The rows come from 5 hidden closed curves, with some noise, and rows from the same curve form a group. Each curve winds through 8 dimensions. The rows are also pushed far along 6 directions, which tell nothing about the answers.
(in the rows, 128 means zero)
Some rows, each with its group after it:
[113 124 148 114 137 141 152 136 124 119 127 138 131 117 139 105 127 144
 113 147 120 126 124 143 128] -> D
[131  86 127 164 125 142 134 165  94 124 150 140 131 150 107 120 146 109
 175 110 145 141 142 131 133] -> S
[140 163 127 121 157 147  96 126 140 135 129 137 137 129 104 157 134 149
 130 100 126 111 132 120 101] -> N
[135  92 106 106 133 149 114 139  81 105 126 109 119 103 106 144 136  70
 124 120 130 146  99  75 136] -> D
[104 110 119 149 125 142 149 154 133 126 138 123 130 162 158 138 156 116
 126 114 127 127 125 119 130] -> E
[121  38 113 175  73 103 123 129  87 137 158 109 119 173 155 139 138  60
 137 151 158 140 115 116 154] -> D
[135 115 112 114 126 164  94 160  92  85 102 145 107  71 135 143 144  70
 104 133 115 143  98  81 162] -> B
[115 146 133 128 135 150 134 136 124  82 117 146 118 123 126 141 136 123
 147 131 138 121 129 154 121] -> B
[110 136 116 149 154 144 173 153 135 116 140 141 127 110 149 115 171 130
 148 107 120 127 156 140 144] -> N
[118 127 143 149  93 136 121 126 137 150 151 122 135 161 149 108 127 177
 123 114 125 123 137 140 132] -> N
[142 133 122 116 121 132 108 121 122 120 127 122 129 137 104 130 110 138
 140 125 127 129 119 120 116] -> S
[140 132 110 137  94  82 115 119 123 110 111 125 138 133 110 148  99  89
 135 155 137 125 120 133 125] -> E
[133 125 138 116 114 146 102 138 131 135 107 128 129 139 119 149 115 119
 119 126 135 135 112 106 119] -> E
[120 129 118 146 100 121 114 129 128 121 118 143 146 125 130 140 128 120
 125 137 133 118 127 140 127] -> D
[128 150 140 144 120 117 124 123 127 115 141 143 136 131 106 151 104 133
 138 143 137  98 140 169 112] -> S
[119 123 134 130 152 137 128 146 128 135 129 144 131 118 118 135 145 123
 145 117 144 125 139 139 111] -> B
[138 146 139 126  82 113  87 121  97  73  99 147 107 103 123 137  95  92
 115 170 129 130 102 144 145] -> S
[124 126 133 117 154 173 166 159 116 121 125 144 126 100 124 109 151 130
 132 114 110 140 138 114 138] -> D
[139 143 111 142 144 117 100 130 143 119 112 147 139 123 105 154 120 120
 144 123 139 116 143 142 120] -> B
[114  62 120 138 120 121 155 119 100 132 143  99 123 138 165  68 144 126
 111 131 123 160 116 107 169] -> D
[140 135 104 108 117 129 137 138 120 123 103 126 125  92  93 174 115  58
 132 132 129 131 126  98 123] -> D
[ 81 112 117 157 118  94 184 143 128  87 141 111 134 174 173  81 143 135
 133 134 122 134 124 163 140] -> S
[125 139 180 144  95 147  96 134  81  68  96 190 127 102 138 101 128 132
 117 182 135 132 101 173 145] -> B
[121 131 119 116 137 121 147 141 132 150 148 111 124 124 124 103 133 145
 142  97 117 134 141 120 121] -> N
[105 120 150 155 160 156 163 165 110 120 148 152 127 112 140  83 157 151
 134 107 118 134 152 152 149] -> S
[114 160 162 102 120 168 104 144 100 109 117 153 114  60 123  92 127 155
 102 117 113 135 120 132 139] -> E
[135  90 137 155 105 161  68 154  78 116 165 149 122 150 105 151 137 115
 163 118 155 118 119 130 115] -> E
[163 112 137 133 156 157  99 140 130 147 127 144 122 151 110 147 142 133
 158 114 140 135 131 108 119] -> E
[129 125 126 116 111  66 119  95 158 129  98  98 106 157 166 155 103  86
  95 171 140 134  97 125 135] -> S
[ 97 131 123 147  86 113 128 143 126 104 138 120 134 129 147 102 125 143
 134 123 128 128 129 154 138] -> D
[102 140 128 160 125 172 129 150 111  95 142 159 139 122 135 109 168 159
 152  98 131 122 145 156 132] -> E
[125 126 144 139 134 118 163 121 118 122 118 142 140 146 128 126 137 114
 128 155 133 127 126 146 120] -> S
[140 145 124 125 109  96 126 102 152 130 123 116 116 138 145 133  96 133
 105 154 114 119 123 134 141] -> S
[147 150 150 133 122 125  64 119 136 140 124 159 130 111 101 141  94 158
 130 134 142 110 140 158 116] -> E
[139 131 142 128 115 149  67 124 112 110 111 157 109  88 133 105 118 150
 116 133 130 139 122 134 157] -> D
[161 108 104 116 144 143 128 137 142 177 138 104 126 138 117 140 147 124
 149  95 122 145 135  68 127] -> B
[120  94 132 143 108 113 161 139 118 140 137 117 140 160 141 115 128 114
 130 147 129 136 124 126 133] -> D
[125 139 135 127 115 105 125 120 120 137 142 122 121 116 123 119 115 131
 125 128 128 123 133 140 125] -> E
[ 96 137 113 163 110 111 160 135 115  77 143 112 151 193 103 149 133 113
 181 113 154 115 135 170  90] -> N
[131 144 123 110 157 121 124 122 140 123 107 127 135 112 128 132 124 127
 101 136 117 126 117 117 126] -> N
[172 128 138  85 151 139  88 112 138 151 114 133 128 124  82 173  88 119
 119 149 129 118 113 101  98] -> D
[148 100 107 146  99 115  58 118 112  93 118 139 123 135 111 164 105  91
 153 154 162 121 114 139 129] -> D
[120 112 139 122 132 125 129 110 144 178 163 106 109 124 177 100 143 165
  98 120 120 129 133 119 147] -> N
[158 111 134  99 122 158  74 123  95 169 137 123  95  67 128 102 132 131
  98 103 111 155 116  67 165] -> N
[121 128 101 147 151 129 116 147 129 114 129 141 147 116 118 146 147 115
 134 108 129 113 138 127 123] -> B
[138 159 135 132 121 112 151 118 118 108 106 143 127 120 112 123 121 117
 138 144 123 133 134 145 131] -> S
[155  72 143 150 113 157  57 149 106 150 136 149 122 157 119 143 128 126
 148 127 155 139 115 110 132] -> S
[123 111 120 147 157 133 132 138 125 123 137 133 137 145 139 120 152 133
 131 119 126 129 129 127 131] -> N
[114 152 135 117 122 133 147 121 140 124 102 120 121 130 153 120 141 131
 102 126 117 139 117 118 134] -> E
[118 113 142 132 149 133 153 132 151 193 166 118 149 159 152  96 157 193
 128 106 118 125 142 125 110] -> B
[103 111 123 116 125 108 126 132 149 133 144 107 122 143 151 142 115 127
 116 138 137 114 118 137 115] -> B
[133 110 123 124 153 133 135 130 106 112 116 141 138 124 116 126 140 107
 127 144 129 133 117 121 123] -> B
[147 159 115  87 136  80 109  94 167 154 104 100 142 103 104 135  77 140
  96 140 116 122 121 115 115] -> B
[138 127 100 120 152 106 167 105 161 142 124 105 144 152 115 135 127 132
 155 125 135 127 145 130 110] -> D
[126  99 140 133 108 150 122 137 103 120 131 141 127 135 143 125 137 121
 119 146 128 130 111 120 134] -> S
[123 115  94 138  83  87 108 106 120 113 129 104 125 133 148 151 128  83
 126 144 141 126 110 119 133] -> N
[139 130 109 158 129 112 155 121 155 146 163 118 144 197 124 134 124 164
 162 116 118 107 155 146 111] -> S
[129 104 158 156 121 114  91 109 134 129 121 148 144 169 144 130 112 151
 114 170 152 116 114 166 124] -> S
[ 69 143  94 129 129  76 252 128 172 129 115  75 171 174 133 125 124 110
 124 118 119 125 148 144 104] -> E
[ 94 144 165 136 171 175 172 168  96 124 137 178 144  71 136  36 177 191
 121 101 101 139 155 158 143] -> B
[160 139 131 136 133 135  95 102 112 135 134 158 140 118 104 141 134 140
 140 137 132 113 134 135 114] -> N
[111 128 117 140 116 100 140 118 130 133 140 115 146 137 109 134 109 126
 135 119 138 115 143 151 113] -> E
[121 110 117 155 110 148 119 141  80 103 153 127 103 137 124 133 167  94
 177  97 152 140 132 127 132] -> N
[132 144 140 130 121 149 139 134 146 137 122 131 108 124 140 131 132 136
 134 119 127 134 143 129 143] -> N
[133 145 137 119  95 154 106 138 118 124 108 125 110  91 130 120 121 123
 108 111 117 150 121 101 160] -> N
[142 105 120 123 109 134  79 119 125 140 126 121 115 135 149 153 126 112
 102 137 129 128 103  94 137] -> N
[140 107 116 112 144 130 114 118 150 180 147 113 125 118 130  96 125 172
 132 104 121 134 145 112 133] -> D
[128 140 158 111 131 144 142 105 131 164 142 111 101 119 143  93 134 168
 116 108 120 143 139 124 141] -> N
[127 140 123 151 109  83 137 111 124 132 130 126 133 144 124 137 112 108
 118 142 128 117 134 147 126] -> E
[143 133 119 120 132 132 115 138 103 120 124 132 117 116 113 164 129  77
 111 128 116 125 112  95 126] -> E
[117 139 123 151 118 125 145 113 128 125 127 128 162 159 128 117 139 153
 123 122 122 120 134 139 119] -> D
[133 126 133 133 125 125 151 102 146 147 134 114 115 155 146 128 135 138
 137 131 135 133 139 132 133] -> N
[143 140 145 130 148 158 108 140 123 129 107 150  97 110 139 126 151 117
 126 113 127 150 127 111 150] -> S
[160 148 119 147 134 120 104 107 138 145 132 143 135 143 118 144 137 145
 144 120 126 115 142 129 119] -> B
[165 115 150 132 142 138  52 131  82 123 121 176 134 107  71 161 112 101
 140 148 153 116 116 133 105] -> B
[127 166 113 155 143 130 138 139 132 117 145 149 144 128  99 146 145 138
 171  99 133 104 162 160 105] -> E
[121 150 123 103 120  97 140 128 132 115 104 122 141 108 122 134  98 107
  90 155 107 120 108 123 120] -> E
[103 149 136 102 130 135 121 147 138 114 114 135 118  78 144 115 118 136
  97 128 116 127 121 134 137] -> B
[125 166 139  99  99 138 102 154 106  79  88 148 124  53 103 129 101 103
 116 144 121 136 108 128 138] -> B
[128 137 113 111 114 129 124 158  95  74 110 138 135  91  75 180 109  52
 153 146 143 118 114 127 105] -> D
[107 162 116 118  92 108 142 126 155 104  95 122 144 110 132 143 111 118
 122 146 132 122 126 146 120] -> S
[130 123 110 158 113 114 153 133 121 121 139 128 151 170 110 121 139 133
 172 119 133 127 142 141 114] -> E
[130  83 144 147 113 126 123 121 140 158 133 133 144 164 162 116 123 151
 108 160 133 126 122 132 138] -> S
[103 132 139 130 147 134 146 149 128 125 127 146 134 108 133 115 149 131
 136 122 138 127 138 151 118] -> B
[146 136 112 145 128 149 140 126 106 114 108 148 139 121  88 153 137  91
 152 119 134 133 143 120 129] -> D

New rows. What belongs after each?
[153  61 136 127 131 130  70 107 109 165 131 117 124 146 115 137 102 113
 106 138 150 139 111  99 138] -> E
[133 169 125 107 155 136 155 118 151 138 133 119 143 137 107 100 121 190
 140 100 101 123 146 132 106] -> S
[130 129  98 128 107  98 120 142 132 112  96 121 133 107 105 167  96  58
 118 138 133 129 124 111 135] -> E
[143 105 139 143 114 150  68 135  76 125 138 147 106  97  99 137 121  97
 135 115 150 136 129 121 143] -> E
[126 106 128 139 106 121 105 101  93 111 132 132 121 114 122 108 118 123
 125 139 141 132 125 145 144] -> D
[115  52 123 120 108 131 146 132 128 152 153  81  81 150 195  96 131 113
  99 129 119 160 109  87 181] -> D
[140 137 141 136 123 136 139 131 115 124 118 153 136  96 107 134 114 114
 127 149 125 123 140 139 138] -> S
[110 146 134 150 131 160 152 156 102  99 146 139 137 126 113 119 166 136
 169  93 134 128 143 146 117] -> D
[140 132 137 134 155 145  98 131 147 152 161 142 141 169  95 163 120 168
 164 107 145  94 146 151  77] -> B
[137 121 143 117 122 135 119 130 106 104 100 149 131 116 127 128 126 109
 117 167 128 136 101 124 130] -> B
[126 119 116 129 131 146 139 132  84 106 118 135 127  93 125  92 151 112
 114 119 109 149 121 104 156] -> E
[140 111 147 143 130 130 149 115 118 158 137 132 145 155 124  93 133 159
 128 130 122 139 137 130 132] -> D
[126 175 135 101 160 112 145 119 147 115 116 134 140 113 127 128 123 148
 107 147 105 110 121 140 106] -> E
[134 142 167 150 116 142  97 118 100 104 121 172 138 140 125 135 142 139
 140 158 149 117 115 166 110] -> B
[152 151 138 127 139 166  89 137 126 133 113 153 126 137  98 175 132 118
 134 111 132 122 126 108 108] -> E
[111 113 111 141 110 124 147 159 132 117 151 114 149 151 119 127 124 136
 159 117 130 120 136 136 115] -> B
[136 130 142 189  90 102  78 108 109 102 134 167 133 157 144 136 131 133
 143 160 153 109 128 182 133] -> B
[ 99 136 118 179 130 132 193 156 105 117 153 142 140 135 133  93 170 131
 153  91 114 128 165 152 142] -> E
[158  83 155 167 110 158  83 126 103 158 152 149  86 152 164 125 154 128
 135 128 142 144 128 115 165] -> S
[122 133 136 116 110 141 121 138 107 106 131 133 112 112 135 137 124 109
 112 141 120 124 110 123 133] -> S
[132 141 113 123 136 122 136 130 131 149 144 116 134 117  95 134 120 129
 141  98 126 122 149 123 114] -> E
[108 115 151 146  99 115 111 104 109 118 149 138 123 132 140  86 107 167
 121 147 139 120 131 181 136] -> D
[137 125 130 135 148 150  86 134 123 139 139 131 120 137 126 145 142 135
 127  99 135 126 125 112 124] -> N
[158 122 120 106 141 108 124 106 146 168 130 106 125 134 102 141 110 124
 143 127 136 134 134 109 113] -> D
[119 106 127 153 118 155 148 151 109 101 154 130 126 148 133  98 144 148
 169 113 131 137 142 145 143] -> B
[136 124 132 121 157 113 127 125 133 155 135 139 158 138  96 133 117 144
 132 133 131 111 135 136  92] -> B
[109 165 120 122 129 114 161 129 131 123 136 127 127  99 135 117 151 129
 130 116 117 121 141 140 120] -> B
[125 130 123 128 146 128 144 126 142 153 112 118 122 129 131 143 130 104
 103 110 123 134 135 104 139] -> E
[134 161 119 101 164 135 159 133 148 140 119 128 146  88 100  90 132 173
 148 100 110 136 155 129 119] -> D
[141 157 127 133 156 153 103 122 137 126 104 159 152 107  80 147 118 145
 135 110 137 117 152 142 114] -> E
[136 110 116 139 113 118 140 106 130 127 131 110 112 158 139 152 135  98
 148 137 148 132 127 126 133] -> N
[141 115 147 115 144 122 150 112 132 158 121 123 126 146 140 127 129 121
 105 149 121 137 117 111 127] -> S
[132 150 166  96 111  97  78  77 131 141  87 131 125  86 112 121  62 138
  61 169 136 127 107 146 133] -> E
[111 142 125 139 130 129 175 108 118 124 120 133 141 108 130  81 145 149
 123 118 116 138 152 147 145] -> D
[117 138 144 130 121 132 177 124 133 115 118 133 123 116 145 107 127 132
 124 149 122 136 138 151 147] -> N
[114 107 135 121  92 113 133 122 114 113 113  93 110 127 146 112 107 101
  99 143 131 154 104 115 162] -> N
[145 117 151 121 134 138 109 101 104 138 121 136 126 112 120  81 119 162
 108 137 121 145 122 127 146] -> D
[114  94  99 149 118 108 177 139 143 139 149  99 143 177 152 130 159 113
 164 122 138 133 134 122 119] -> B
[105 112 171 125 127 145 123 136  94 118 128 138  85 116 178 100 159 115
  95 139 132 149 103 129 155] -> S
[148 185 136  92 131 133 135 107 168 140  91 121 112  95 112 153 103 128
 115 127 117 132 135 117 127] -> N
[130 179 128  91 176 142 153 150 162 156 118 124 135 112  92 144 128 143
 139  85 114 124 147 113  92] -> S
[140 210 139  96 160 121 142  94 192 156 100 125 142 128 109 139 110 186
 123 113 115 111 148 144  91] -> S
[133 129 136 113 149 136 120 136 138 131 122 144 144 111 123 121 129 151
 132 140 128 123 125 135 114] -> D
[163 157 119 134 152 115 109 120 152 129 119 138 133 158  94 166 104 127
 145 126 124 111 139 131 109] -> S
[160 134 138  96 144 113  89  82 160 172 115  95 116 173 118 153  99 145
 108 126 134 132 111  99 105] -> N
[113 164 116 110 133 119 164 117 118  80  99 128 147  90 102  96 115 134
 126 134 113 132 132 149 128] -> D
[134  84 145 155 111 166  84 120  59 121 145 147 109 122 139  97 156 126
 120 120 137 148 114 116 162] -> E
[147  75 115 108 146 132 112 101 149 220 179  75 118 183 147 131 132 161
 109  92 119 130 124  66 117] -> E
[125 117 120 139 103 130 150 135 128 130 133 117 143 145 127 119 120 134
 129 128 119 132 133 123 137] -> N
[140  79 151 140 144 166  97 141 125 169 124 138 113 148 136 126 134 129
 115 112 141 150 128 100 150] -> E
[121 105 112 125 110 118 137 126 139 138 143 102 142 164 133 115 122 148
 141 123 128 129 124 125 116] -> S
[126 107 140 124 110 129 107  97  96 133 129 120 116 117 148  95 130 134
  88 137 123 143 108 114 153] -> E
[157 151 138 131 117  90  92  95 121 135 132 147 137 137  95 152  94 130
 133 160 137 102 127 155  97] -> B
[111 128 126 117 147 135 164 155 116 126 157 119 133 126 131 105 147 144
 133 112 107 125 129 124 116] -> E
[160 149 136 106 182 159 116 103 124 165 116 139 135 107  79 132 126 147
 114  95 116 130 144 100 116] -> E
[116 125 114 132 123 123 129 153 132 120 135 128 126 103 132 118 130 124
 142 115 128 130 138 132 137] -> E
[117  91  98 114 171 130 177 145 141 142 146  97 128 137 167 107 163 124
 114 115 103 139 121  85 143] -> E
[106 122 132 147 110 113 144  97 114 125 143 121 144 156 145  96 135 156
 116 133 128 123 127 151 128] -> E
[134 122 141 119 134 137 107 113 134 121 129 132 106 146 135 148 121 131
 132 143 143 123 119 138 120] -> B
[135 147  69 124 134  99 142 141 155 127 132  97 137 157  89 186 131  85
 183  90 138 117 143 109  87] -> N
[105 170 131 141 135 107 169 133 167 135 108 140 166 136 112 122 107 158
 123 121 122 111 159 170 111] -> E
[121 120 129 148 109 104 131 122 148 117 109 137 140 137 154 136 112 117
 108 169 132 122 123 147 146] -> S
[142 132 124  98 120  88 124  83 128 129  95 106 137 117 109 120  87 116
  97 161 123 137 108 117 130] -> D
[107 132 130 109 114 112 161 104 131 138 137  89 105 127 156 104 133 131
 116 120 126 143 126 125 139] -> N
[126 116 137 119 121 147 121 135 111 136 143 120  97 123 143 149 145  98
 125 121 135 135 117 106 132] -> S
[115 142 128 128 131 111 161 122 144 129 139 121 140 121 126 127 112 139
 122 138 121 112 143 152 123] -> S
[162 176 183 136 125 134  99  99 128 130 115 168 129 150  89 140 101 169
 149 152 145 114 135 176 100] -> D
[ 92 133 139 161 121 111 157 136 129 110 124 137 135 127 178  60 152 163
 111 129 117 142 136 163 164] -> N
[166  99 151 151 115 135  51 139 100 131 145 158 118 149  98 153 113 122
 169 144 160 123 119 139 116] -> E
[130 161 144 150 133 135 123 124 112 100  99 157 137 138  91 169 128  93
 141 128 149 120 134 151 110] -> E
[108 118 101 151 108  92 136 138 140 126 140  95 140 159 137 128 126 118
 139 110 134 129 132 130 130] -> N
[146 173 157  84 165 126 114 124 169 182 115 127 130 117  96 137  99 167
 112 112 119 121 136 120  93] -> S
[128  89 106 146 119 136 164 149 131 123 136 117 119 152 143 145 139  90
 151 132 133 136 134 113 146] -> N
[129 118 121 124 130 152 157 152 125 115 120 131 138 132 134 111 146 132
 141 127 113 143 122 109 134] -> B
[ 92 156 126 152 146 141 171 165 112  82 134 144 153 112 116  98 154 143
 149 100 119 123 149 163 126] -> N
[126 169 123 109 136 116 133 128 152 130 123 120 124  93 117 154 114 119
 124 121 125 114 138 131 119] -> N
